The same things were measured in two ways. Each way mixes the same 10 hidden numbers, adds some noise and spreads widely along 6 directions of its own, which tell nothing about the thing.
In the rows, zero is written as 128.
Some things both ways: the first way, then the second way.
[108 158 131 106 113 148 117 159 123 146 191 143  93  87 134 129 171 126
 123]
[ 88  82 169  73 138  85  95 118 104  99  97  98 149  86 132 112 121  87
 164  62 215  87 149 113 128]

[113 118 104 145 137 187 119 116 133 184 177 102 161  90 109 150 128 121
 189]
[136 102 140  84 135  82 109 161  91 124 115  83 137  79  93  96 118  94
 151  75 170 123 118 111 154]

[123 132 138 118 143 151 114 139 105 137 134 137 107  93 128 158 185  76
 139]
[111  57 147 109 124 121 182 109 128 130 101 102 133 128 139 169 137 136
 141 170 151 133 198  98  93]

[130 143 123 144 128  94 137 128 112  81  96 141 136 149 174 129 125 113
 112]
[136  86 118 123  81 136 125 152 129 130 161  97 127 120 122 105 149 143
 116 147 107 134  75 114 151]

[134 140 109 150 109 111 128 137 107 135 127 127 129  91 117 131 129 119
 113]
[128 157 123 150 162 149 131  87 146 132 103 200 142 168 138 170 108 120
 148 145 163 111 191 142  90]

[137 148 135 120 106 106 135 152  99 119 125 130 125 117 161 134 131 127
  88]
[133  85  88 117 101 100 139 123 124 157 137 113 137 131 120 121 159 160
 116 177 128 149 137 106 139]

[130 137 103 193 146  77 113 147  91  76  73 124 152 172 163 128  89  98
 129]
[ 85  87 165 106 145 140  91 128 125 102 107 142 157 111 154 125 117  94
 112  97 166  97 102 129 111]

[160 152 156 121 137  37 118 124  89 112  56  74 126 139 171 164 118 133
 108]
[137 137 125 124 140  89 151 115  93 108  92  78  95 117 135 103 131 100
 133 142 116 129 152 110 128]

[154 154 150 110 133 157 111 141  81 164 159 155  83 102 169 113 193 109
 129]
[149 171 119 126 118  94 119 171 132 122 144 124 138 129 127 107 137 117
 118 115 105 153 101 126 160]

[102 177 106 129 141 144 170 150 126  89 125 146 137 127 114 158 134 112
  94]
[106 107 143 147  93 197 139 105 224 114 104 202 150 184 181 187  77 148
  92 216 155 132 111 171  76]

[104 114 123 108 106 152 150 160 127 135 121 122 118  63 111 177 156 111
 111]
[187 119  88 150 138  81 210 110  63 129 142  47  47 104 156 160 219 174
 176 205  84  84 233  88 106]

[ 94 128 131 161 147 166 155 161  88 139 119 170 141 113 134 126 155  96
 153]
[106 140 149 122 108 125 129 124 166  97  99 127 134 151 178 151 134 118
 114 154 142 125 131 141  94]

[128 111 111 137 127 118 126 177 102 140  96 131 122 114 157 146 132 131
 118]
[ 95  93 131 119 137 162 113 104 178 128 139 182 150 136 131 147 122 156
 115 135 121 121 146 140 133]

[129 138 139 170 138  50 126 126  75  78  66 117 182 152 198 113  98 107
 120]
[150 176 101 133 167 108 131 139 127 137 112 136 128 126 101 120 127 111
 133 141  87 149 167 127 143]

[137 123 115 125 109  79 123 112 127 121 107 123 128 110 161 149 128 135
 153]
[144  98  97 115 106  92 148 120 100 131 142  88 102 110  95  75 144 137
 135 149 121 138 133  92 167]

[ 89 154 135  87 110 151 145 174 141 134 174 139 129 105  85 177 151 113
  91]
[ 64 130 154 102 141 139  96  92 158 150 118 172 142 148 118  97  64 122
 114  88 179 139 121 166 139]

[110 164  90 136 167 192 167 202  97 102 149 168 107 130 110 162 167  94
  99]
[122 106 134 110 122 100 135 136 141  85  85 109 128 129 153 145 136 139
 117 154 180 132 152 123  93]

[151 146 124 119 129 128 131 123 115 136 135 116 130 101 132 148 145 125
 117]
[133  22 118 117 110 152 151 149 108 153 160 102 138 119  94 130 130 152
 129 131 129 132 140  82 155]

[136 155 158 106 156 117 146 117 113 189 171 130 163  98 117 104 157 177
 120]
[148 124 123 138 148 173 125 156 142 100 123 127 125 141  85 158 116 128
 166  84  90 110 205  95 149]

[104 157 112 148 109 161 137 152 150  85 161 177 132 171 128 107 115 105
  95]
[ 99 150 137 117 113 122  55 106 137 126 128 153 142 134 171 128 129 139
 115  92 164 110  76 169 118]

[113 106  98 174 124 156 125 102 131 122 121 140 138  88  93 149 148  64
 182]
[164 199 106 172 114 146 156 139 116 158 172 148 103 169 126 113 130 136
 126 145 106 135  97 145 138]

[ 90  94  56 207 156 174  82 113 147  96 181 183 143 113 123 119 162  53
 227]
[158 166  89 154 144 182  97 153 148 154 173 195 138 161  42 111 101 153
 142  89 114 138 142 127 175]

[135 136  93 136 167  97 145 118 148 123  50  44 160 120  76 225  89 135
 124]
[144  89 142 139  99 161 180 133 125 124 133  99 113 132 125 141 115 112
 143 158 115 124 127 104 121]

[145 154 157 110 120 134 115 140  67  53 136 189  76 149 237 128 215  35
 105]
[139 205 156 128 202  99 131 128 109  92  97 129  89  81 151 126 107  99
 123 108 121 111 131 177 100]

[120 136 122 133 138 130 159 136 125 117  76  90 178 132 119 181  92 118
 102]
[101  15 145 121 124 186 157 102 149 146 123 132 143 128 144 185 106 150
 113 179 122 126 164 122 100]

[101 144 115 157 119 112 105 126 121  82 161 177 136 145 201  89 139 106
 176]
[115  92 107 105 111 112 107 132 155 116 131 132 133 115 130  99 134 148
 106 158 131 130 106 126 153]

[131 165 128 153 104 157 142 113 107 121 134 151 135 113 135 115 124 102
 138]
[152  77  98 153 142 174 144 102 117 144 113 145 133 153 127 178 122 141
 137 171 101 112 188  95 110]

Other things, the second way, with their names:
k_667: [ 77 122 167 131 176 182 109 138 177 111 121 206 157 144 137 136  77 113
  94 106 136 121 133 158 123]
k_999: [106 161 152  91 154  79 113 113 109  97  86  83  97  87 135 102 139 106
 144  93 163 107 150 151 106]
k_978: [106  62 140 114 131 138 146 102 117 148 133 128 144 134 127 144 129 121
 149 124 120 116 179  93 145]
k_21: [127 131 142 124  90 122 129 121 138 101 107  99 122 133 166 147 138 120
 143 137 143 113 118 129 107]
k_17: [115  67 151  91  89  94 159 154 129 140 160  92 146 107 122 117 134 137
 143 117 151 149 129 102 164]
k_350: [129  87 141 117 110 160 108 171 116 162 150 123 161 120  83 109  80 115
 115  84 149 161  58 130 152]
k_122: [ 96  47 150 115  91 143 114 155 114 104 154 118 152 122 139  84 126 120
  84 115 152 125  44  99 150]
k_524: [127 143 134 117 162  92 129 137 100 113 142 122 111  90 144  90 148 117
 111 134 136 104 101 138 137]
k_202: [126  62 135 121 112 125 163 139 132  93 122 114 131 113 172 154 169 141
 119 190 142  98 148  99  99]
k_406: [136  78 120 112 105 119 113 167 131 143 162 115 141 103 129 120 144 147
 127 144 134 114 100 117 160]
k_254: [115  75 131 136 127 181 159 129 128 147 150 125 131 131  78 118 124 131
 116 129  93 152 135 102 132]
k_683: [ 97 114 175 121 112 116 133 120 136  98 110 145 151 138 209 152 118 109
  95 148 182 121  77 151  83]
k_30: [ 74  26 124  90  91 139  79  73 129 162 151 122 150 106 127  98 124 156
 116 102 147 117  83 131 167]
k_187: [163 112  65 109 168  74 115  98  55 171 133  97 116  92  57 106 178 151
 173 105 141 117 197  88 149]
k_866: [141 127 128 119  97 111 142 167 132 123 151 103 131 128 114 118 156 139
 138 127 145 138 127 109 139]
k_413: [122 177 127 101 135  92  74 165 124 133 128 126 139 126  76  62  76  95
 130  26 160 162  93 141 186]
k_955: [110 125 143 122 113 122 129 135 109 191 171 135 158 135 102 103 121 112
 123  92 132 167  91 130 153]
k_519: [173 199 116 163 144 128 130 112 106  94  97 120  86 126 168 154 137 104
 147 162 118  85 137 150  88]
k_477: [110 139 127 123 111 157  99  99 217  75  97 169 109 160 154 140  57 161
 123 131 139 115 145 168 143]
k_309: [140 154 125 140 123 131 142 153 164 152 159 179 135 156 148 147 102 145
 123 159 142 134 129 158 140]
k_92: [152 126 101 154 162 180 141  92 156 132 120 172 137 131  97 190 143 153
 155 158  77 119 209 121 106]
k_640: [ 96  66 177 115 122 167 115 137 164 111 120 163 174 131 176 178  97 125
  98 126 170 113  99 147  93]
k_940: [116 169 142 130 152 138 129  82 141 121 113 153 120 122 139 135 124 105
 147 130 116 108 154 152 113]
k_715: [134 139 137 127 133 131 144 117 145 127 144 138 119 117 137 145 118 137
 150 130 126 117 141 147 131]
k_932: [ 90  45 174 115 161 160 146 115  93 136 131 136 159 100 128 155 139 116
 115 114 169 112 126 109  87]
k_994: [118  85 117 102  97 118 108 116 137 133 126 118 143 112 111 114 139 142
 129 136 176 130  97 128 130]
k_390: [ 54 136 194  87 217 125  80 113 172  69  66 219 164 100 169 120  57  68
  84 104 202 100 115 188  99]
k_403: [147 112  96 112 135  78 130 145  92 121 146  98 112 107  97  81 160 127
 162 113 119 110 173  76 190]
k_249: [121  69 119  94  93  70 118 146  83 150 159  64 138 104 116  92 164 133
 138  94 132 137 114  82 181]

Some of these things the first way, each followed by its name:
[118 108  87 129 112 178 113 148 137 149 171 143 143 114 106 165 119  91
 155]	k_524
[192 146 150 122 142  93  65  86 108 146 144  96 101 121 185 102 163 130
 127]	k_640
[111 123 113 151  68 130 115 148 109  98 167 158 122 110 181 113 137  89
 125]	k_187
[ 82 158 136 125 151  94 130 207  89  23 105 159  90 164 191 167 186  60
  72]	k_999
[130 140 112 121 167 168 110 199  91 163 146 122 103 111  99 182 160  90
 127]	k_667
[122 122 107 126 107 154 172 145 115 110  98 154 131  94 153 148 144 108
  99]	k_715
[127 153 109 116 145  99 177 159 118 121  91 121 119 108 153 148 136 189
 116]	k_477
[123 137  95 132 125 152 143 137 139 150 152 147 163 109  94 143 110 139
 127]	k_202
[137 181 159  85  91 101 168 137 107  90 138 184 139 141 193 101 141 136
  29]	k_92
[107 116 154  96  99 151  94 121 140 175 164 121 111  88 135 145 162 108
 166]	k_940
[148 110 137 120 131 112 120  94 129 156 124 129 163 135 121 154 137 108
 141]	k_254
[140 106  71 195 140 140 131 160  90  33  49 173 125 181 154 165 124   4
 101]	k_932
[106 113 135 141  58 132 152 158 104 118  94 155 115 120 190 112 113 122
 127]	k_30
[ 92 150 101 194 116 115 128 130 105  44 128 177 166 131 199  76 123  86
 144]	k_406
